The same things were measured in two ways. Each way mixes the same 11 hidden numbers, adds some noise and spreads widely along 7 directions of its own, which tell nothing about the thing.
Some things both ways: the first way, then the second way.
[  0  51   1 -49   7  -2  -3  27 -27 -17  -5  30   4  21   5 -27 -11  19
  18  27  15  13 -18 -20  11]
[ 17  29  36   9  15 -34  22 -35  16 -15 -13   2  21  19 -10   2   9 -17
   6  68  25 -34  15 -21  28]

[  0   8  -4  12 -24  10 -23   4 -17  -5  25  45 -18 -71  -1  -2  -4 -15
  23  21  -4 -11  -6  -4  24]
[ -6  -8 -12  15 -16   6  13   0  -4  21  -1   6  -4 -30  -6   2  14  -4
 -12 -32 -34  34 -22   5  -4]

[-22  30  10 -27 -33 -19 -22  -1  17  20 -18  14 -13  27  -6   7   4 -51
  -6 -15  58   9  18   9  50]
[-11 -14 -13  31 -17  52   7 -12 -11 -10  -3  15  -4 -18   6 -18 -34  36
   8 -12  -7 -31   7  19 -35]

[-26  40 -13  -4   6 -16 -50  -1  18  -4   7  -6   7  19  -2 -27  10 -42
 -13  24  10   5  46   8  64]
[ -8  -3  -1 -27   6 -32  -4  16 -25  10 -30   4   7  21   3 -22   1 -39
  21  -4   4 -56  43  35 -27]

[ 10 -20  -4   9  42   9  15   2  20 -38  12 -23 -39  -7  -2   8  14 -29
 -19   3 -18 -26  -7  12  10]
[ 18  19 -41  31   7 -29  28 -28  53  51  16  -7   9 -22  -3   2  15   3
 -37  19 -43  24 -40 -32   4]

[ -5  -9 -11  11  36  -2 -15   0  26 -13 -15  -5  -6  19   9   3   6 -10
 -20  -4   3 -16  28  -4 -11]
[-26  -3 -49 -11  40 -17  32  11   8  32 -22  -9 -10  19   8 -27  33   5
   5   9 -15   1 -15   1  17]

[ 18 -33  -4  -2 -13   5  -1   7   5  26  -6   2 -50 -21 -26  14 -11  -3
  30  27   2 -29 -40  13 -22]
[ 19 -10  33  -4  -9  26  -4  46  -6  14  42  24  -1   9 -28 -14   3  30
   1 -35  17 -16  -9  21   2]

[  1 -41  48  12  -1  34  -8   5 -19  17 -21  10 -52 -26 -11  11  17 -46
  -4   6  19   6 -49 -26  -1]
[  7 -21  62 -15  11   8 -41  27  -1 -43  -3 -10  26  26 -26  25 -23 -17
  -2  90  25 -63  38 -16 -36]

[-33  65   2 -24  -5 -19 -31  12 -11 -28  13  55   9   0   5 -17   2 -28
  10  29  38  26  -6  13  45]
[-16  13  20 -12 -17   9 -13  -2 -51 -26  -6  11 -10 -14  -6   1 -20 -30
   7  -2 -23   1  22  -2  -4]

[-25  40  -1 -19 -30   8 -14   0  -1  -5  -9  59  -7 -29  -5   4  14  21
  20 -12  28 -21 -18 -15  21]
[  9  18  34   6   3 -22  11   7   7  19 -10  20  31 -17 -17  13   7 -13
   8  23  18  27  29 -34  20]

[ -8  39 -10 -11  18  23  16   4  37 -21 -17   7   7  21  19  -8  12  15
 -24 -19  20  12  29 -39  -1]
[  2  -4  33  -8  14  -7 -15  -1   1 -21 -14  -9  -2  13 -10   4  21 -15
   4  33   0 -32  15  12   8]

[-41  42  -9  -8  -7  -8 -52   3  -8  -1  -5  30  30  -6  48 -21  18  41
  -4  30  30 -15  49 -30  11]
[ 22  10  46 -12  14  -7  -9 -10  -3  -5 -27   6  22 -11  -2  18   0 -36
  29  15  19 -45  88  15  -2]

[-11  36   6 -51 -31  -3 -16   3  -7  24 -11   7 -17  -9 -14   5 -18 -10
  12  24  23 -20  23 -23  22]
[ 25  -9  16  29   0  -4  29  13  48  27   0 -13  29 -10 -12  23  -2  11
 -11   7  15  14 -10 -30 -19]

[ 17 -27  38   0   6  10 -17  21 -36  12   3   8 -34 -37 -15  -7 -24 -32
  25  30   4 -17  -3   4  -4]
[-33  31  -9   5  33  12  25 -22 -11   2 -30   9   4  -5  11 -38 -11  23
  25  50   8 -12  29  -9   6]

[ -4  37  -5  12 -32  15 -26   6   5  17   1  42  -8 -18 -11 -23   9 -26
  18  -7  24  18   9 -22  57]
[  7   1  15  21   3 -26 -12  -8  24  -3 -30   1  36  -4 -16  12   0 -18
  -9  75  11 -16  15  -2  -4]

[-15  33 -10 -24  14   0 -24   9  -6  13  -6  19  -9  16   0 -20   1  19
  25  59  39 -26   9 -10   0]
[ 18   5  -7  12  18   2  17  39  30  52   7  -6  14 -27 -13  19   6  -2
 -16   0 -13  40  -2 -36  11]

[  7   0  23  39  25   2  16 -22  15 -19  -1  32  -8  -4   1  22   5 -50
 -19 -30 -11  25 -29  13  32]
[-14 -31   9  14 -37  14  -7 -16  23 -58   2  19   0  13  -5  31 -22  31
 -32 -10  -5  21 -67  14 -40]

[ -3  46  -7 -18  37 -10   5  -1  27  -8   6 -13 -13  51  -2 -19   6 -23
  -9  14  11  -7  15  -1  48]
[ -7 -41 -16  28 -33  68   3  21  -5  46  54  -8 -20 -59 -17 -22  21  33
  -8 -43 -66 -20 -28  14 -35]

[  7  21  -1  20  31  -4  18 -20  41 -10   7  12   6   8  18   0  -5   2
 -15 -15   1 -15   9  18   9]
[  2  -4   5  10 -12  18 -11   4   3   0  34   3   0  -3 -16  -7   0  27
  12  14  -4 -33  -6   8   3]

[-14  17  16 -14  -1 -18 -27 -12  20  31 -11   9  -9   0  -4   2 -22 -21
   3  24  13 -11  -2  14  -5]
[-42  11  13 -22   8   8 -11  16 -35 -21  -7   2 -15   9  15   0 -15  13
  37 -29   7  12  -1  18  -8]

[-19  59 -25  -5 -13  -3   0 -21  23 -18  18  52  25 -45  36  11  -9  22
  -7   3  18 -17  38 -14  13]
[  8  11   1 -20   7 -38  31  10  17   0 -26   4  -2  26   6  18   7 -24
  -2 -43   9  28 -17   9  13]

[ -5  -6   9 -25   4   8 -13  12   5  27 -26  14 -33  23  -2   5   6  -8
   4  14  49 -14 -30 -23 -41]
[  3  16  25  19  16  20   0  10  18   4  -7   9   2 -32   3  26  -2  14
   6   5   1  36  22 -37  27]

[ 14  35 -15 -22 -23  -3  18   9   1  19  14  22 -15   5   9 -10 -10   3
  24  12  56 -19  29  -2  27]
[ 24  11  -9  -6  22   4  27  14  31  19   1 -11   7   3 -16   6   2   3
 -15   8  -6  20   0 -11  13]

[ 15  33  15  -6  -6  13   5   8   9   1  26  19   5 -53   3 -22 -37  12
  17   3  10 -37  44  13   6]
[-16 -18 -14 -10  20  -1   2  45  -9  17  12 -23 -12  15  -8   9  25   6
   8 -25  -8  33 -32 -10  12]

[  9  13 -12 -15  31 -16  14 -10  24   2   3  14 -24  42   1  24   0 -34
 -14   4  33  -1 -49   3 -24]
[-19  16 -37   4  -7   5  27  -5   7   2  10  13 -18   2   6 -19  -2  23
   8   7 -21  -7 -24 -16  25]

[ -3  26  -8  23  40  -4 -18   1   6 -39  27  15  30  16  28 -13  15 -14
 -25  10  24  24  21   2  11]
[  4 -24 -41  22 -18  14  -5  -8   4  -5  -3   6 -17 -14   2   3   0  -1
 -18 -18 -44  -8  -4   0  -6]

[-33  35  16  18  18 -17 -34  -8  -6 -25   5  56  36 -36  38  -4 -11  25
   3  15 -13   0  20   7   7]
[-16  19  24 -10  20 -22  16 -14  10  -7 -18  13   0   5  10  16   8   1
  -2 -11   6  37 -18  -5   5]

[-10  -2   6  -4  -6 -13 -35   0   2  -7   9   3  -7 -32 -12  12 -20 -26
  -1  31 -10   2  -6  21  -9]
[  9 -13   2  20 -25 -18 -22   0  14 -25  16   4   4  21  -5  35 -23   8
 -24 -15   0  15 -54  -1 -24]

[ 20  18 -17 -46  -6  16  -2  20  -4  21   4   7 -65 -15 -37 -17 -11 -24
  30  34  -3 -39 -23 -20  23]
[  0 -35  23  -5 -40  -7   5  39   3   1  11  13  20  10 -30  18   7 -11
   0  -6  15 -20 -31  25 -12]

[  1  81   9 -51 -19 -11   0   6  18  24  23  24 -11   8   2 -34 -18  -1
  20  -4  38 -44   8  -2  33]
[-34  -9  -9   6 -19  13  -1  -4   9  12  28 -13  -2 -40  -2  29  18  18
  13  -1 -39  36 -37 -17   1]

[  3  -5   4 -44   4  11   0   2  26  16 -26 -41 -36  24 -24   6  -1  -4
 -13  17   3 -25 -12  -8 -19]
[ 18 -13  27   3 -10 -19 -23  15  11 -14  13 -12   7  17  -7  39  -4  -3
   1 -29  11   9 -14   2 -17]

Other things, the second way, with their names:
Z140: [ 20  11   9  15  33 -20   8  16  52  20   9  19  11  24  -2   4   5  28
 -13  32  25 -14 -10 -34  21]
Z264: [ -6  10  -5   2  -5  13 -22   3   2  11  19  21 -20 -22  13   1 -18  22
 -17 -63 -34  28 -21  21 -31]
Z858: [ 19   7   1   0  11 -22  -2   9   3  30  15 -23  -3   8 -20 -17  27 -29
 -12  32 -24 -46 -14  18  11]
Z806: [ -9   6   5  35 -10   0  -3 -32  12   1  -6  21  -5 -29  22   6   1  22
   6 -32 -14  13  -1  -8  -8]
Z419: [-28  31 -43  -1  47 -28  27  -5  39  -1 -19  13 -15  44  28 -15  -8  38
  -3  30  12   5 -44 -22  25]
Z210: [ 16   6  -3 -28  45  -9 -14  65   5  26  -6  -9   3  13 -18  16   2 -27
 -19  12  -6  28  17 -14  16]
Z265: [-31 -12 -27  11 -13  37   3  -5 -31  -2   5 -11 -35 -31   2 -18  21  10
   8 -23 -55  13 -17   3  10]
Z830: [-24  -6 -46 -24  37  -4  -9  31 -20  25  -9 -12 -13  20  -2 -36  17  -6
  16  28 -22 -41  23  12   5]
Z446: [-31 -15 -14 -18 -21   0 -38  28 -50  -9   6  11 -30  -1   7  -9   1 -10
  10 -64 -37  11  -4  19 -19]
Z524: [-31   2 -12  -6  -1  19  12 -18  -6 -14  -2  -1 -14 -17  13   6  -7  17
   7 -23 -30  31  -8 -12 -21]
Z647: [-20  26  -6   8  19 -32   7 -34   4  17  -5  -6   8  -4   4 -16  18  -5
   9  53 -15 -11  -3 -22   9]
Z320: [-76  10 -64 -33  35 -14  57 -25   9 -14 -37   4 -14  49  21 -56  -5  38
  -6  41 -12   2 -58   7 -34]
Z353: [ 21  28  17  34  27 -13  -2 -17  25  16  -6  12   2  -1  17 -13 -10  14
   2  19  14 -39  25 -19   2]
Z164: [ 12  24  19  25 -13 -16  -9 -17   8 -13  -7  14  21 -12  -7  23 -20   2
   2  15  14  34   8 -22  12]
Z83: [-28 -27  12  -4  -2   9  -5 -12 -15 -19  -6 -43   1   0  -5   8  24  -9
  36  39 -12 -51   6  17 -19]
Z204: [ 14  -4   4   3 -14 -24 -13 -22   4 -27 -15  23  19  13 -14  15 -13 -10
 -24  -5   3  23  -4  24 -17]
Z432: [-11   7 -49  12 -10   9  22 -15  -4   3  -1   9 -28  -5  23 -11 -16  17
   3 -55 -29   4 -22  11  -5]
Z988: [-33   4 -52 -30  15 -17   4  -7  -9 -23 -10  -3 -21  49   4 -23  -7   4
 -11  16 -21 -16 -50  40  -9]
Z410: [-32  28 -23 -14  22 -64  39 -40  20  -9 -32   5  27  41  -2 -14  21  10
  21  57  30  27 -24 -10  31]
Z217: [ -5  29  15  -6  -4 -32  16 -41  -6 -25 -22 -11  10   3  -5   7   4 -18
   7  11  -1  35  -3   0   7]
Z601: [-17   2   6  -3 -18 -15   3 -17   7 -31 -18  23  -4   6  19  22 -15  17
   2 -64   5  48 -18   7 -24]
Z548: [ 23  19 -15  -2  14 -21  19 -20  16  -9 -18  21   7  24  10  11 -32  -3
 -16 -26  10  14  11  -1 -13]
Z226: [-24  18  -3 -55  20 -42   7  -2 -18 -29 -32  -2  -5  31   4  16  12 -37
  17  -1  -5  35  20 -14  18]
Z234: [-15  20   5  -7  11 -24  21 -21  11   0 -10  -1   9   9   2  -3   5  -2
  15  34   5 -12  -3  -7   5]
Z350: [  0   8   0   7   0   4  30  15   4  37   3  26 -13 -13   3 -29  25  12
  12 -37  -6 -15   1   6  24]
Z885: [ 43  15  50  -6   9 -47   8  16  32   4  -1  -9  37  31 -33  15   5 -32
 -11  59  35 -28  15 -23   7]
Z697: [ 26  12  -4   4  -1 -49 -18  -9  26 -21  -6  10  25  46  -3  11 -31  -9
  -4  38  28 -41  12  -3 -15]
Z565: [ -1  25  -9  35   9 -11 -12 -56  51 -26   0   9   1  -4  19  22 -15  45
 -14  25  -5  27 -30 -19   5]
Z982: [ 42  11  31  53  -3  15   3   8   6  35   6  25  -5 -31   3 -11 -11   4
 -14 -38   1 -27  14   2   1]
Z687: [-15 -14 -19   1  14  21 -28   7 -21 -15 -12 -20  -3  -4   1  10 -20   0
   7  13 -18   1  21   7 -27]
Z690: [  2 -23  10  23  -7  24 -22  -2   5 -37 -12  28  11  26   5  -9 -49  25
   1  39  29 -97  22  30 -50]
Z310: [ -7  15  -8  15  -4  -6 -35 -44  -2 -21  10   0  -7  -3   6  -6 -14   4
  -7  39 -30 -40  -7  17 -17]
Z838: [ 12  -9 -28  -1  21   0  -9  40 -39  32  24 -27  -9  17 -27 -35   7 -14
  -7  18 -27 -20  11 -24  -2]
Z343: [ 22  30  28  27 -14  25 -38 -19 -14  -6  29  38   6 -41 -11   6 -34  19
  -6  -2 -10  20  33 -10   6]
Z895: [ 15 -27  22  27 -51  42  -8  13   0 -26  29  11   4 -23 -28  40 -18  19
 -17 -31  -8  33 -37   3  -5]
Z27: [-24  12  -4 -28  -1 -14  22  -7 -17  -9 -22  15 -11   7  -1 -16  21 -12
  15 -18 -11  15  -1  20  22]
Z649: [-16   8 -17 -15  -5 -26   7 -19  14 -11  -6  16   3  21   2 -15  -7   5
  -9  16 -11 -15 -18  14 -23]
Z811: [-18  28 -38  32  -8   5  10 -52  15  -3  -8  11   1 -27  13 -11 -15  26
   8  30 -23   1  -7   0  10]
Z638: [ 27   2  11  10   0 -43  -5  11  36  12   8   5  18  24  -8  18   6  -3
  -4   2  21 -17 -12  -2   6]
Z279: [  9   9  57 -18   6  -7 -31  10 -19  -7  14  15   2   2 -10   4  10  -1
  17 -33  14   5  31  13  -3]
Z155: [ -7  34  -6  23  52 -41  -3 -14   3  17 -35   9  12  28  23 -40 -10   7
  23  66  32 -60  45 -24   6]
Z207: [ -5   5  -8  30 -10 -16   9 -38  44 -10 -16   8  15 -25   7  44   2   3
 -13  25 -16  41 -22 -29  12]
Z277: [ 10  37  26  -3  17 -31  26  -3  35  23 -11  23  16  -8   5  18   2 -11
  -5   7  12  25   5 -26  20]
Z59: [-12 -22  26  -9 -10  48 -38  38 -41 -13  19  -3   9 -19 -43  -9  -5   4
   3  44 -14  -8  26   8 -14]
Z580: [  9  30   0  24  -4   1  11 -29  52  -3  -9  23  13 -22  12  21 -31  31
 -19  -5   1  39 -15  -3  -8]
Z167: [ -7  -6  13 -22  17  -5   9  56 -11  28   4 -22  -3  -6 -16  10  25 -25
   6  -4 -17  28  11 -47  11]
Z841: [ -4  -7  24 -15 -26  10 -15 -16 -21 -36  -8   7  -1  -6  -3  21 -10 -21
  16 -16  -9 -29  19  49 -17]
Z201: [  4  -8   0   4  11  16   0  12  -4   5   8 -19   0   4 -12  -6  -3  -3
   1  29 -10 -40   5   2 -11]
Z370: [ -3  22  -5  19 -15  -5 -19 -23  14  -8  -3  32  -3 -27  15  30 -31  -2
 -23 -11 -26  29 -18   2  -6]
Z767: [ 10 -43  21 -11 -14  56  -2  61 -55  19  16 -23  -3 -21 -35 -19  17 -22
  37 -16 -14 -58  67   8 -11]
Z692: [-25  18   9   3   7 -19  -5  -4  -6 -14 -30   4  -5  -4  27  25  -7   0
  33 -33  12  33   8  -3  11]
Z955: [-19  14 -12  11  -4 -23  33 -41  25 -12 -31  18  -8   1  29   1   8  12
  12 -23  -3   7 -15   0   5]
Z645: [-23  14 -16 -26  41 -11  43  -5   9   1 -27  21 -23  21  19   1  27   5
   5 -32  -2  33 -18   4  39]
Z948: [ -4 -35 -17 -27   5 -11  31  37   1  24  -9 -10  -4  12 -20  -6  48 -25
  -3 -22 -23   6   0 -10   3]
Z932: [ -7  27  -8  -2  23 -18  11  -4 -26  10 -14   8   1  14   0 -31   6  -7
  30  19  12 -25  32   1  32]
Z172: [  8  14 -25  -4  63 -64  11   8  44  18 -19 -20 -21  46  29  27  32  -6
 -16 -31  -2  46 -39 -33  32]
Z770: [-12  20  -5 -14   1 -18  16 -29  -5 -42 -35  10   7  26   2   4 -25  -7
   1  10  11  19   0  11  -5]
Z935: [ 21  30  32  26 -25 -37   2 -21  30 -15  -8  31  17  -1   2  26 -27  -6
 -19   1  16  20 -18 -23   2]
Z454: [  4  -6 -20   6   2 -27  13 -14 -15   6 -17   6 -11  19  -5 -26  26 -29
  -6   1 -18 -37  -6  24  15]
Z418: [ 21  18  17  19   9   7   9  18   1  12   9 -14  17  -3 -18   0 -14   9
  16  31  20   0  28 -43  18]
Z537: [-46 -32  13 -38   3  -4 -18  36 -52 -38 -11 -19  -8  45 -15  -7  19  -6
  36   1  14 -16 -14  36  -6]
Z787: [-28   7 -20 -15  23 -32  35   2  14  17 -32  10  -2  19  15 -12  20   1
   9 -12   3  17 -14  -1   5]
Z571: [ -5   1  -5 -18  24 -36   1  21  19 -30 -22 -10   1  63  12  23 -27   3
  -4  -2  30   8 -27  -8 -20]
Z716: [  2  18  23  12   7 -11  14 -43  26   1   8   4  11 -14  -4   9  15   9
  -6  26  -7   6 -13  -9   5]
Z215: [ 43   8  18  36  -8  17 -43  26  -8   9  37  14  -9 -18 -10  19 -24  13
 -14 -44  -6  20   8 -15  12]
Z520: [ 12  31  -2   8   3 -11   3 -33  18 -16 -17  17  16   7   2  -5 -28   1
   5  43  13 -37  27  16   3]
Z737: [-21  17  13 -23  36  -7   4   5  13 -31 -26  -4   4  28  13  22 -33   8
  -3  26  17  22  -3 -17 -23]
Z388: [ 18   5 -45  34  18 -24  34 -25  57  34 -31  16  13 -13  20   7  -2   7
 -31 -14 -16  30   0 -28 -12]
Z42: [-29 -19 -10 -21   3  -5   4   8   1 -22 -28 -16 -10  11  11  21  11  -7
  18 -21  -9  11 -11  22 -10]
Z274: [-37   5 -29 -66  13 -47   6   4  12 -24 -32   5  11  41  -5  12  -1 -21
 -16  16 -13  44 -26  24 -23]
Z821: [-29  15 -20  30   3  31  -5 -19 -31  -8 -20  -4 -14 -30  16 -10 -19  23
  26 -18 -13  26   4  17   5]
Z285: [ 21 -18  22  10   1   8 -11  13  27 -15   6  10  -3   4  -9  39   5   7
 -22 -17  -1  16 -17  -4   6]
Z986: [-12  22   7 -12  31 -36  -6  -7 -13  -1 -16  -1  15  23  -5  -7   3 -13
  12  42  14   3  18 -15   9]
Z470: [-44  27 -36  15   8   4   1 -62  11 -14 -10  -1 -23 -33  30   9   1  34
  -7 -20 -51  77 -41  -4  -1]
Z361: [-10  14  17  -3 -22 -10   7 -32   0 -28 -18  17  13 -15   4  26 -17 -13
   9  -2  -2  20  12   0  -9]

Some of these things the first way, each followed by its name:
[ -4  29  14   1 -13 -13 -26 -17  11  17   3  14   6 -21  25 -10 -17 -43
 -21 -20  -4   6  46 -14  44]	Z83
[ 10 -27   2  37   2   5   3 -24  -8  -8  -7  35 -19 -49   2  33  -1 -26
  -7   4 -36  16 -43   3  18]	Z217
[ 19  19  31  16  28   4  -9  18 -17   0  30  25  15 -16  13 -36 -22  27
  28  36  16 -14  -3   9 -21]	Z140
[ -6  -8 -13 -14 -29  20  -5  20  37  19 -13  -2 -50   2 -14   0  17 -29
  11 -10  74 -37  24   3   5]	Z210
[ 12  44   9   0   7  15  14   4  -9  -1   5  44   4   3  -1 -44   6  23
  29  18  29  -1 -37  10  34]	Z932
[  1  18  30 -15 -21  24  17 -19   9  26  -7  22 -14 -25  -6  13  -4   1
  -2   9  42 -11 -26 -12  -5]	Z571
[  2  25   2 -11  16  22   2  -6  20  -1 -19   9   8 -13  -4  -4 -22  26
  -7   7 -14 -10  21 -21 -14]	Z537
[  8  -9   4  -1  -3  16 -13  28 -12   6   3   2 -27 -13 -28 -11 -16 -18
  29  25  15  -9  13  -3   9]	Z59
[ 23  21  14 -33  27  29  45  -2  17  -6  -5  -1 -39  19  -3  -5  13  -6
 -19 -13  10 -16 -48 -29  -2]	Z955
[ 18 -16   8  18  20 -10 -25  -2 -19  22  -9   6 -32  24  -7 -16   7 -71
   5  25  14  13  -9  12  55]	Z767
[ 15 -10   8  -2 -15   2 -14   2   5  14  19 -12 -21 -11 -19  -1  -2 -34
   1  15  19  -3 -18  20  11]	Z697
[ -3  18  24  24  -1  -7 -16 -26  30  39 -13  33 -12  10   1 -10   2 -45
  -6 -12  22  10 -38  16  35]	Z692
[ -8  -6   2 -22  -8   1   0   6   2   4 -32  11 -40  13  -4  14  25  -1
   2 -10   5  -9 -55 -15   4]	Z716
[-34  26  -2 -30 -16 -14 -47   6   5 -20   8  16  13 -38  10  14 -11  10
  -7  12  -8 -11  27 -12 -19]	Z647
[ 14  23 -13 -12   3   5  16   7  24  -2  10   0 -18  12  -8 -14  -3 -14
   4   9  29  -6   0   8  18]	Z988
[ -7   8   6 -39  11  -3   6  -6  37   0 -25 -35 -30  45 -23  19   7 -29
 -29 -15  10  -9 -15   1   0]	Z601
[-27  29  11 -43  -9   3 -14  15  32 -10  -9 -17  -4  13   1   0  -3  -7
 -19  -3  34  -6  37  -9 -14]	Z353
[ -4  35  37 -15  17  15  19  -5  -9 -24  20  18   4 -31  23  -2  -7  21
  -6   9  12 -29   8  -9   1]	Z524
[ -1 -19 -11  31  -9  -4 -37   7 -13 -20   4  16   1 -25 -10   0  12 -14
  11  15 -15  15  -4  21  29]	Z204
[ -1  24   1  34 -19   8 -29  -1  15   5  39  27  23 -44  23 -18  -3   5
   8   3  34 -17  51   3  11]	Z830
[-13  -2   2  38  12 -23 -45   1  15 -16  21  17  33 -21  11 -11 -22  -7
   7  41  12  14  22  52 -15]	Z215
[-18  21   6   4  -1  -6 -12 -20   8 -13   3  43  -7 -25  19  18  17 -20
  -9  -9   8  -8 -12  -3  28]	Z361
[ 13  23   1  -7  -7  26  26   1  11  -5  15  19 -18 -27  15 -10   5  11
   6   3  37 -25   9 -14  16]	Z520
[  3  23   9   8 -18  -5 -28  -5  -7  18  21  39  -3 -35   1  -9 -12 -19
  19   6   8  -9  -2   0  28]	Z787
[-27 -22 -10  30  23 -34 -43  -6  14 -12 -23  39   9   3  45  30  11  -5
 -15 -13   9  -2  -1  11 -38]	Z645
[ -2 -40  29  32  13  32  -3 -11  15   4 -25  -5 -25 -12   2   7  27 -23
 -20  -4  23 -11  -5   0   6]	Z687
[  5  19   9  -8 -22   5   1  22  21 -40  31  -6  -1 -38 -19  -3 -17 -44
  -3 -24  24  -7  62  46  47]	Z838
[-15  -2   5  -2  42  25  -4  14  19 -48  17   5 -25 -43  15  -3   8   0
 -11  36   3 -41  11  -3 -28]	Z370
[ -4 -34  -6   2  35  -7 -13  -9  11  19 -25 -18 -36  38  -9  22   8 -12
  -3  51   5 -11 -37  -9 -35]	Z580
[ 11  64 -19 -27  15  -6   8  16   2  -6  12  27  -1  38   0 -36  -3   6
  21  15  23   4  -8  -5  38]	Z27
[-19  -2 -12 -10  23  -9  -1 -20  36 -23  -7  -5  -8   4  19  37   9 -18
 -40   8  14 -14   2   3 -29]	Z432
[-31 -17   2  46  37  -4 -29  -8  26 -41 -13  20  -5 -24  20   9   4 -44
 -26  16 -17  22  16  20  16]	Z982
[ 20  40 -12 -29 -12  20  11  40   0 -30  24  10 -23  -8 -15 -47   3 -29
  14 -12  21  10   9   2  57]	Z454
[ 12  14  -6  35  21   1  13 -12  36  -8  15  35 -19 -13  10   1   4 -36
  -2 -23   2  -6 -19  12  31]	Z350
[-18 -13 -40   7  25  13 -19  -2  21 -30  -5   5 -12 -33  16  14   6  13
 -17  46 -26  -5  15 -26 -32]	Z858
[ 20 -11  15   4  39   7  11   7  -4 -27  16  -1 -16  -3   7  -1   2 -11
  -9   2  -3 -18 -15   8  -6]	Z226
[ -4  30  19  10 -38   0 -30   7 -15  -5  40  33  11 -41  13 -18  12 -21
  12 -11  41  -7  31   9  52]	Z388
